The same things were measured in two ways. Each way mixes the same 10 hidden numbers, adds some noise and spreads widely along 6 directions of its own, which tell nothing about the thing.
In the rows, 128 means zero.
Some things both ways: the first way, then the second way.
[116 108  87 110 124 126 148 107  62 104 166 164 139 147 210  75 124  83]
[ 76 120 134 124  84 155 131 110 110 121 128 123 165  83 122 101 127 132
 146 136 115 104 152 126 135 150]

[ 94 120 145  92 108 146 160 129 109 118 124 138 137 151 114  93 196 114]
[138  92 110 102 128 160 181 142 136 107 136 130 145 150 108  97 112  78
 106 104 174 110 154 150 106 169]

[112 180 102 101 135 109 123 127 111 134 113 108 117 115  75 146 127  99]
[139  82 116 142 107 128  93  83 142 150 130 107 115 114 129 118  89 110
 132 136 167 126 135 126 138 124]

[147 136  92 126 132 116 123 142 156 107 122 135 138 145 123  73  87 156]
[141 150 148 124 138 119 141 109 144 111 133 145  92 113 139 103 102 140
 107 164 121  84 154 152 147  81]

[104 101 144 150 106 132 120 133 144 170 141 111 104 130 121 156 234 119]
[109  79 149 110 121 159 104  82 120 159 156 136 118  96 123 128  73 128
 130 122 173 133 123 114 159 152]

[174 153 155  83 105 147 152  69  93 107 124 139 100 120 149 126  49 137]
[126 137 144 136 125 121  92 159  96 165 104 147 129 102 161 112 198 160
 144 110  93 125 113 102 144 156]

[ 69 149  95 145 122 144  92 142 146 157  97 127 102  71 141 119 175 117]
[115 121 127 132  86 162 125  92 135 129 129 184 159  99 152 131 142 148
 129 135 135 116 144 136 124 178]

[142 140 149 109 139 142 114 103 100 152 131 117 118 100 149 133 140  95]
[175 111 124 111 151 128 113 146  97 132 113 135  99 164 112 153 123  97
 116 110 134 156 132 125 128 123]

[ 70  99 108 136  77 155 165 145 144  36 148 120 183 142 139 117 180  87]
[109 123 113 120 115 124 114 114 120  98 125 131 156 122 130 158 104 110
 108 130 144 106 156 137 129 127]

[147 141 152 115 148 143 102 131 142 171 120 111 112 115 106 130 156 143]
[114 142 135 140 107 136 149  99 106 101 111 135 156 147  87 132 122 163
 130 173  81 121 147  85 131  97]

[130 112 149 138 147 166 181  98 139  55 160  89 199 156 124 176 113 115]
[139 146  93 117 123 111 107 137 140  93 112 122 144 139 144 149 116  98
 108 143 139 118 131 151 132 150]

[144 133 136 118  96 124 130 128 173 101  98 127 134 111  96 103  78  83]
[166 127 139 107 185 142 135 111 138  53 134 146 127 147 118 147  94  78
 100 142 156  85 173 114 119  90]

[140 168 112  60 144 148 164  86  47  90 109 130 139 139 112  67  79  93]
[ 97 108 108 141  80 108 104 134  99 157 104 108 154 114 126 120 155 132
 143 118 107 139 106 109 149 128]

[ 90 133 136 116 144 153 137 123 123 105 128 125 149 101 143 165 147 123]
[143 142 133 126 119 112  94 127 139 146 117 154  96 153 134 123 143 160
 134 148 100 165 117 130 151 111]

[114 147 138  94 113 123 151 143 129  89 104 156 130  90 111 138 136 142]
[190 104 117 130 154 112 131 165 123 130 102 137  96 133 155 118 151  88
 124 122 143 122 110 117 116 127]

[107 109 105 119 120 126 159 103  85  48 150 146 144  95 211 157  84 121]
[110 133 120 130  97 100  86 146  93 177 107 127 120 101 152 141 149 154
 142 129  98 157  83 121 168 153]

[ 97 140 122 108 112 164 165  99 107 111 126 153 146  99 131  77 130 114]
[144  51 120 138  97 160 138 117 126 171 128 154 146 137 127 135 138 123
 124  92 178 160 141 139 132 208]

[141 160 107 127 137 123 135 107  95 103 107 124  95  94 157 163  89 143]
[145  83  96 127  83 142 142 107 117 145 110 132 154 114 139 138  89 101
  99 131 170 116  79 142 156 192]

[145 148 127  91 174 104  69 135  85 203 141 133  96  89 153 129 157 122]
[130 116 121 131 101 144 145 100 116 142 119 126 135 153  96 117  86 157
 117 157 128 132 125 108 120 154]

[ 82 110 108 124 120 111 123 120 120 111 132 138 114 103 169 159 123 132]
[134 131 121 105 133 129 152 139 148 158 150 158  95 136 141 108 111 148
 111 130 154 141 115 155 140 175]

[147 160 114 116 117 118 109 106 141 146 117 134 100 111 114 109  85 161]
[124 146 154 142 126 122 147 131 101 153 124 148  95 114 118 110 161 178
 156 150  72 141 153 105 129  96]

[ 91 118 114 128 111 153 179 143 127  82  83 131 117 154 114 101 168 147]
[ 88 135 119 139  99 117 153 131 122 117 120 140 169  66 159  98 173 127
 140 141 106  75 107 103 149 121]

[123  92 131 170 160 137 118 124 158 180 198 117 161 139 135 156 210 155]
[186 123 130 119 172 121 132 152 158 146 143 158  55 114 178 113 115 116
 121 133 174 126 152 163 102 167]

[139 119 112  98 166 100  84 172 148 180 107 205 108 142 138  71 145 167]
[112 117 147 130 106 135 115 134 130 169 130 164 108  84 162  66 186 150
 159 114 111 119 119 118 130 118]

[ 72 133 112  97  65 141 138 105  95  93 113 134  97  93 164 123 115  65]
[138 141 141 120 160 136 174 127 138  90 138 159 135 173 101 129 128 148
 102 144 127 113 174 112 118 118]

[124 115 133 126  99 147 186 118 135  76 155 121 152 148 167 102 108 144]
[130 116 129 140 107 145 126 124  88 123 105  97 155 119 101 131 150 110
 127 113 110 116 182 143 150 145]

[111 137 135 132  95 104 113 145 188 102 101 113 111  66 119 161  93 156]
[154 184 136 125 164 124 174 132 130 100 130 164 103 148 121 125 125 168
 114 178  96 109 154 111 109 121]

[168 109 159 127 119 125 161 127 128  90 164 138 162 101 180 114 127 155]
[161 144 140 139 149 116 152 160  60 136  96 118  96 134 103 142 145 144
 144 150  70 143 140  87 114 109]

Other things, the second way, with their names:
<103>: [130 144 124 148 116 122 164 118 115 131 117 134 137 125 118 138 131 165
 123 164 103 124 142 117 144 147]
<132>: [129 117 115 131 118 133 164  78 165 148 153 127 111 158 100 101  48 167
 100 172 168 119 132 122 122 147]
<357>: [153 137 146 134 153 107 122 150  93 116 102 115 101 122 120 135 154 117
 139 141  84 129 144 110 156  76]
<136>: [ 87 151 144 132 109 138 142  89 148 121 142 152 151 100 135 100 114 185
 125 175 114  89 131 106 150 139]
<296>: [125 144  95 136  98 120 157 135  86 138 102 148 162 128 131 152 147 142
 104 129 110 109 107 115 119 162]
<402>: [136 130 138 114 125 140 165 100 128 106 133 143 120 150  98 126  79 136
  98 160 129 115 140 139 153 106]
<393>: [128 141 146 108 137 142 133 108 123 128 144 135  91 105 125 115  81 135
 120 152 132 112 149 148 144 127]
<79>: [147 183 137 121 157 124 134 108 155  99 132 167  96 126 151  95 102 162
 112 187 116  74 132 107  96 103]
<234>: [102 125 109 130 101 138 135 134  89 111 110 132 185 100 132 151 150 116
 132 125 117 109 133 103 122 171]
<319>: [108 114 111 115  96 133 114 125  95 118 110 101 161 132 102 149 111 104
 127 130 118 145 118 126 167 145]
<295>: [106  94 129 119  89 148  82 109 105 182 133 116 122 100 128 109 122 125
 135  91 146 138 140 153 149 162]
<187>: [121 179 121 129 107 113 144 118 137  95 106 163 151 147 136 139 112 179
  97 192  91 104 113 125 140 132]
<163>: [178 154 108  96 160 103 122 172 107 110 110 126  75 156 134 137 109  80
 105 127 126 130 126 155 109 103]
<38>: [ 79 111 110 148  61 145 107 114 109 157 116 143 188  88 152 123 162 160
 144 117 126 119 146 122 104 208]
<288>: [114 137 135 110 127 154 121 101 137 119 144 145 126 115 129 107  91 139
 121 145 144 100 153 128 111 149]
<115>: [119 107 112 142  72 117 136 147  78 164  97 123 127 122 108 125 182 123
 159 110  79 173 127 132 143 105]
<151>: [141 156 115 133 125 101 155 175  84 153 106 115  97 161  97 132 166 154
 145 134  68 179 147 128 121 122]
<326>: [116 134 119 116 135 140 141 139 137  81 124 161 176 116 149 122 162 108
 125 131 132  91 130 102 119 149]
<23>: [152 105 101 117 119 110 120 129 117 167 131 145  76 118 150 143  93 102
 116 115 166 142 115 159 115 129]
<140>: [155  89 133 123 138 124 150 117 131 145 138 168 102 189  93 150 128 135
 112 113 143 175 139 120 148  86]
<371>: [141 143 128 110 167 111 108 128 141 102 133 121 111 107 150 117 105 100
 116 148 144  87 113 112 153 108]
<309>: [165 155 146 130 153 118 132  99 171 108 135 137  76 135 135  94  86 147
 104 181 131  91 167 157 139  89]
<107>: [ 93 142 136 126 125 116 132 131 120 158 144 174 124 140 121 137 169 188
 147 127  96 169 128  92 140 119]
<323>: [ 91 136 105 126  98 114 169 131 102 123 126 108 128 143  80 121 103 142
 149 161  93 154 141 103 102  95]
<24>: [170 117 114 127 145 126 195 117 145  89 127 132 120 182  87 148  77 119
 109 180 141 150 144 119 131 125]
<199>: [128 120 147 119 143 141 162 119 116 133 139 175 111 117 132 114 120 149
 123 138 133 104 124  90 107 112]
<194>: [155 112 111 130 121 136 186 124 122 144 126 145 109 159 105 119  94 144
 117 153 140 141 126 112  92 150]
<354>: [132 152 143 135 152 106 159 151 121 149 132 171  91 113 153 101 160 176
 135 146 104 109 126  92 100 107]
<272>: [140 100 135 105 134 158 129 117 156 137 148 159 120 112 157  92 109 112
 103 108 189  95 138 160 129 181]
<209>: [131 174 133 138 148  86 107 129 123 125 120 133  94 121 139 131 136 161
 135 168  86 119 131 101 140  72]
<58>: [171 112 127 128 149 115 167 129 122 131 130 127  79 190  80 139 100 127
 107 133 133 158 176 145 122  85]
<224>: [ 98 127 130 124 118 136 142  82 128 134 148 186 138 148 113 137 102 179
 109 141 137 113 130  83 100 100]
<71>: [147 162  99  88 135 126 136 153 155 105 129 158 113 141 160  97 118  99
  90 126 151  93 116 176 107 153]
<270>: [136 149 105 145 125  88 137 166 127 110  98 101 139 159 116 118 178 129
 136 144  85 139 143 117 136 105]

Some of these things the first way, each followed by its name:
[134 172 127 127 128 170 154  67 100 139 114  60 109 102  87 109  99 141] | <103>
[111 105 148 145  95 152 148 146 138 114 144 123 120 157 144 162 252 149] | <354>
[ 88 126 126 115 106 136 116 137 123 157 125 134  97 130 129 122 208 125] | <272>
[167 154 112 129 165 119 101 116 149 167 147  99 120 149 105 142  91 156] | <309>
[122 113 109 130 144 132 117 118  98 156 138 126 101 129 171 124 140 114] | <136>
[114 150 101 122 149 133 123 126 122 123 118 148 116 137 146 131 134 163] | <115>
[164 121 145 118 182 110 127 144 141 150 148 107 157 154 103 133 143 142] | <132>
[151 101 145 128 158 134 149 109 103 139 136 101 127 153 137 143 137  98] | <371>
[ 81 136 115 119  90 148 171 160 108  26  84 116 142  79 176  93 152 114] | <296>
[143 107 131 143 130 158 165 114 131  27 160 127 175 128 201 177  87 141] | <187>
[130 157  99  92 162  90  57 132 111 153 106 140  85 118 153 159  92 119] | <71>
[158 142 160 132  82 139 133 149 192  65  91 119 137 165  89 152 155 110] | <224>
[149 138 157 118 136 153 160 107 103  78 151  88 173 150 134 146 164 110] | <163>
[117 147 132 125  75 129 180 116 157  14 113  95 149 126 108 186  74 123] | <209>
[132 120 139 108 127 112 116 151 154 128 132 129 155 123 114  87 147 116] | <288>
[136 123  94 125 147 140 121  91  94 118 118 172 113 129 204 115  64  66] | <140>
[172 114 130 143 147 125 126 116 168 123 173 130 158 174 142 148 104 152] | <58>
